The rows of a group lie close to one hidden flat surface of 12 dimensions, which passes through zero. Surfaces can cross.
In the rows, zero is written as 128.
Known rows, each followed by its group:
[134  78 146 147 148 151 159 152 127 147  70  93 141 122 103 102 114 152
  80] => V
[ 81 111  80 159 122 108 106 151 131  71 162 156 116 168 130 105 105 135
 141] => V
[153 108 151 171 149 115 123 125 137  99 149 142 111  96 145 130 102 143
 100] => X
[116 156 124 128 100  91 131 155 109  96 118 135 137 161 109 165 123 129
 144] => J
[153 121 108 178 178 126 147  87 127  83 134 108  65 113 147 128 133 154
 102] => J
[134 140  97 102 138 135 125 121 149 129 147 169 114 132 119 159 144 137
 141] => A
[110 130  93 139 119 163 159 114 111 130 123 100 136 138 128  97  89 121
 161] => V
[119  58 154 100 182 125 143 117 134 150  90 103 144 124 128 144 140 127
  91] => A
[116 131  91 117 201 149 154  83 108  88 133 134 165 101 111 143 121 132
 124] => A
[177 132 163 128 142 122 119 116 166 120 164 118 122 137 157 112 143 136
 130] => J
[125 142 105 150 132 120 127  85 128 132 154 104 144 103 174 152 156 140
 111] => A
[103  99  85 112 105 150 152 116  76 104 126 159 114 117  74 133 109 122
 119] => X
[115 108 137 111 103 143 103 114 124 158 151 103 153  98 166 133 135 111
 119] => V
[172 128 113 137 175 115 141 144 143 102 124 123 136 109 104 116  96 158
 131] => V
[163 159 125 115 152 156 154 110 118 114 128 120  99 104 103 112 103 124
 161] => A
[106 102 153 106 148 106 147 185 147 145  94 170 104 158  77 121 142 150
 132] => V
[131 124 123 152  84 137 114 141 108 117 104  58 145 138 147 126 114 125
 107] => J
[124 158 131 152 105 107 148 125  87  99  75 112 121 162 116 184 123 122
 119] => J
[164 184 150 112 186 150 109 146 143  95 111  76 141  96 124 132 100 112
 144] => X
[151 139  71 116 116 144 138  92 138 107 163 104 102 152 141 108 124 105
 141] => A
[115 138 116 127  85 141 113 142 145 183 124 146 153 129 150 151 137 128
 133] => A
[119 116 141 160 138  90 110 118 132 112 166 128  98  93 165 134 159 153
  97] => J
[170 150 155 146 123 167 107  89  82 104  86 145 139 130 106 139 132 112
  98] => A
[116  72 125  87  59 118 129 126 120 112 212 181 145 137 125 146 136 138
 132] => J
[ 88 146 123 125 131 104 138 117 132 139 161 122 149  95 146 110 142  96
 115] => X
[135 101  86 155  86 130 137 108 109 162  84 147 105 149 123 137 124 118
 104] => X
[167 126 106 150 113 123 134  97 106 148  73  55 180 154 149 140 130 144
 122] => A
[ 97 123  94 142 149 152 155  89 136 142 145 138  88 111 150 126 124 113
 128] => J
[141  95 142  88 155 144 153 157 170 162 125  77 141 106 132 129 117 146
 129] => X
[104  88 110 100 137 126 101 136 141 109 122  95 103 165 133 128 173 112
  81] => A
[145 150 176 131 112 119 138  94 147 177 112 120 199 161 159 105 163  72
  96] => V
[115 176 170 152 130 150 102 126 112 140 105  99 114  96 145  99 125  83
 119] => V
[142 153 145 192  91 163 145 102 112 160  66  69 145 140 171 120  79  79
 106] => J
[110 102  83  95 108 125 113 142 133 173 146 109 118  85 134 129 154 157
 133] => J
[136 149 104 158 131  87 127 117 137  92 154 117 118 151 148 114 130 127
 131] => A
[135 113 122 124  65  95  96 136 143 134 165 139 117 159 156 145 163 129
 109] => J
[155 140 159 141 116 149 110 139 132 118  91 117  92 150 125 136 130 104
  95] => X
[110 134 141 149 152 102  82 146 138 122 127 148 125 122 147 127 116 121
 137] => V
[137 120  87 167 118 141 141 115  73  84  91 112  70 179  87  96 150 194
 149] => X
[124 123  96  97 162 119 108 133 128 150  94  87 176  85 135 166 124 116
 112] => X
[114 142 191 121 121 136 110 133 140 180 112 118 160 118 158 127 148  96
 116] => J
[153  86 129 155 103 124 176 124 154 151 153 122  76 120 140 112 133 165
 103] => V
[131 120 158 156 149 137 184  98 116 169 106 111 120  71 130 103 112 121
 106] => X
[162 126 110 147 128 129 134 124 169 151 157  89 120 115 176 109 107 142
 145] => X
[137 115 120 126  81 156  88 159 138 137 123 147 102 146 122 125 130 127
 113] => A
[131 140 115 152  94 107 119 126 129 143 114 159 117 155 135 143 129 111
 120] => J
[186 158 137 132 169 130 121 110 128 117 106 117 120  82 129 169  96 121
 127] => X
[ 93 152 114 113 168  91 136 134 149 101 154 125 108 140 129 125 154 118
 135] => A
[131 122 168 151 156  82 130 140 152 115 126 166 106 123 129 143 144 123
  79] => X
[114 164 144 114 142 115 133 124 170 176 145 188 117 113 144 167 154 118
 142] => A
[155 168 144 118 163 116 129  93 139 122 135 160  74 126 123 137 179 128
 132] => J
[ 90 129 124 146 144 137 154 120 122 135 155 124 170  82 138  78  89 109
 137] => X
[145 133 119 100 144 144 163 128 130 128 119  91 165 136  97  90 128 124
 125] => V
[ 89  97 114 130 150 106 112 111 109  97 152 112 140 137 152 144 145 158
 143] => V
[129 153 107 115 135 120 160 126 128 104 139 182 146 164  87 127 105 120
 166] => V
[ 97  60 122 129 153  99 134 116 138 154 127  71 134 152 175 129 166 178
 137] => V

New rows. What belongs after each?
[164 174 138 149 114 132 128 118 143 180 107 149 134 125 138 105 103  95
 151] => J
[116 195 210 149 104  84 119 145 134 100 161  77 149 129 182 148 142 111
 138] => J
[103 117 143 146 150 144 184  76 119 132 134  89 101 102 171 171 129 132
 121] => J
[136 150  81 161 131 108 127 120 103  77 122  84 159 151 128 114 118 144
 134] => A
[141 136 111  86  68 141 122 106 142 137 214 114 133 100 156 114 155  99
 118] => V
[146 165 110 116 166 173 115 151 153 140  74 131 101 138 102 124 116 114
 137] => A
[146 151  82 145 163 145 135 116 158 164 111 115  92 114 140  98 118 125
 145] => J
[173 158 116 131 102 149  97 138 135 134 164  55 131  81 149  54 117 129
 145] => J
[124 114 117 148 110 153  98 110 187 151 147 149 105 194 180  93 151  78
  96] => J
[108 145 119 141 150  60  86 201 152 128 102 117 140 133 127 142 143 160
 131] => J
[159 104  79  75 110 160 123 120 154 163 124 169 112 176  99 119 147 121
 140] => J
[ 75 123 150  92 110 134 101 127 115 158 159 145 131 101 148 139 136 105
 162] => V
[129 118 141  82 138 116 150 119 118 118  99  94 123 184 102 112 140  86
 134] => A
[116 143 162  60 138 163 165  75 101 145 139 133 104 106 113 167 180 117
 143] => J
[146 150  75  94 110 128 158 125 133  82 185 131  95 144  97 117 138 143
 154] => V
[182  91 116 182 138 113 119 111 145 139 126 146 111 113 149 111 109 154
 100] => J
[137 112 147 131 115 141 136 115 111 134 112 125 142 129 127 137 121 124
 113] => J
[161 145 124 138  88 139 121 119 126 133 127 131 113 149 131 119 118 115
 135] => A
[ 85 161 124 103 121 125 105 142 151 129 183  84 113 112 165 108 170 116
 143] => J
[147 121 151 101 159 178 122 113 153 165 111 118 136 129 130  90 142 108
 125] => J
[114 143 136  92 133 132 135 108 120 126 137 134 120 126 122 151 165 116
 125] => A
[155 158 155 143 119 114  91 131 114 154 114 173 135  88 109  93 142 112
 118] => J
[131 108 152 119  92 153 136 125 157 195 135  85 166 123 181 129 109 114
 137] => J
[131 158 136 134 131 153 116 147  93  76 110 157 100  98  79 143 104 120
 113] => V
[101 126 144 105 136 122 154 133 121  98 160 134 102 104 103 119 149 117
 102] => X
[178 100 121 148 110 110 119 134 169 154 120 136  98 168 149 120 110 126
 128] => A
[123 126 125 110  85 146 133 134 128 146 154 132 115 125 127 114 115 117
 147] => A
[100  99  88 120 103  97  96 163  98 147 106 152 130 101  96 145 150 153
 106] => J
[ 79  76 132  81 173 111 150 131 104 108 117 120 174 131  94 144 140 137
 118] => A
[ 86 170 128 100 111 145 117 133 151 121 127  99 111 195 150 139 173  81
 127] => J
[113 146 124 141 144 119 126 104 109 125 149 141 164  87 140 126 112 121
 145] => X
[127 121 121 154 117 115 130 108 105 102 133 128 168 140 132 120 114 123
 119] => A
[157 134 146  74 117 141 114 147 166 123 154 100  93 134 137 163 154 123
 122] => X
[101 170 115 120 121 110 123 166 112 114 115 128 155 141  99 140 139 146
 156] => A
[165 124 173 158 146 112 114 118 149 120 143 121 107 107 165 140 136 146
 109] => X
[ 89 164 180 143 151 130 143 106 110 147 137 142 128  98 143  92 110  94
 173] => V
[159 180 110 157 120 117 128 125 142 190  78 117 112 130 146 130 121 112
 145] => J
[107 139  96 137  80 132 147 137 139 125 135 138  85 192 121 108 140 115
 135] => V
[ 95 133 146 145 159 114 108 128 125 165 144 134 118  32 150 106 149 138
 112] => J
[101 123 139 131 138 122 109 142 103  92 131 136  77 109 116 149 146 150
 124] => V
[164 169 131  90 142 130 128 114 124 125 133 116 101 100 115 157 149 133
 154] => V
[ 96 163 130 113 165  74  79 140 143 101 145 120 127 164 147 118 172 117
 161] => V
[118 147 103 140 126 144 103 143 115  93 116 124 134 141 112 123 131 133
 117] => A
[125 131 132  97 123 135 125 130 114 110 113 126 153 143 100 142 157 120
 104] => V
[128 120 159 142 116 105 115 158 129 111 131 163 115 139 112 119 117 133
 127] => A
[117 121 116 140 145 136 135  95  76 154  80 124 172  88 120 141 111 131
 131] => X
[133 120 173 164 116 161 113 101 104 128 143 155 166  98 155 119  82 126
 144] => X
[165 145 203 118 149 113 136 125 171 205 133 135 162  92 163 133 125 130
 161] => J
[108 158 160 120 154  59 142 153 164 128 155 130  83 134 142 131 160 126
 149] => A
[100  81 180  92 156 137 161 119 128 134 124 172 165 142 114 173 126 131
 128] => J
[145   4 144  95  95 147 128 142 117 147 137 116 124 108 118 136 114 174
 108] => A
[136 129 226 134 114 128 138 101  51 108  76  88 148 124 105 111 138  97
 102] => A
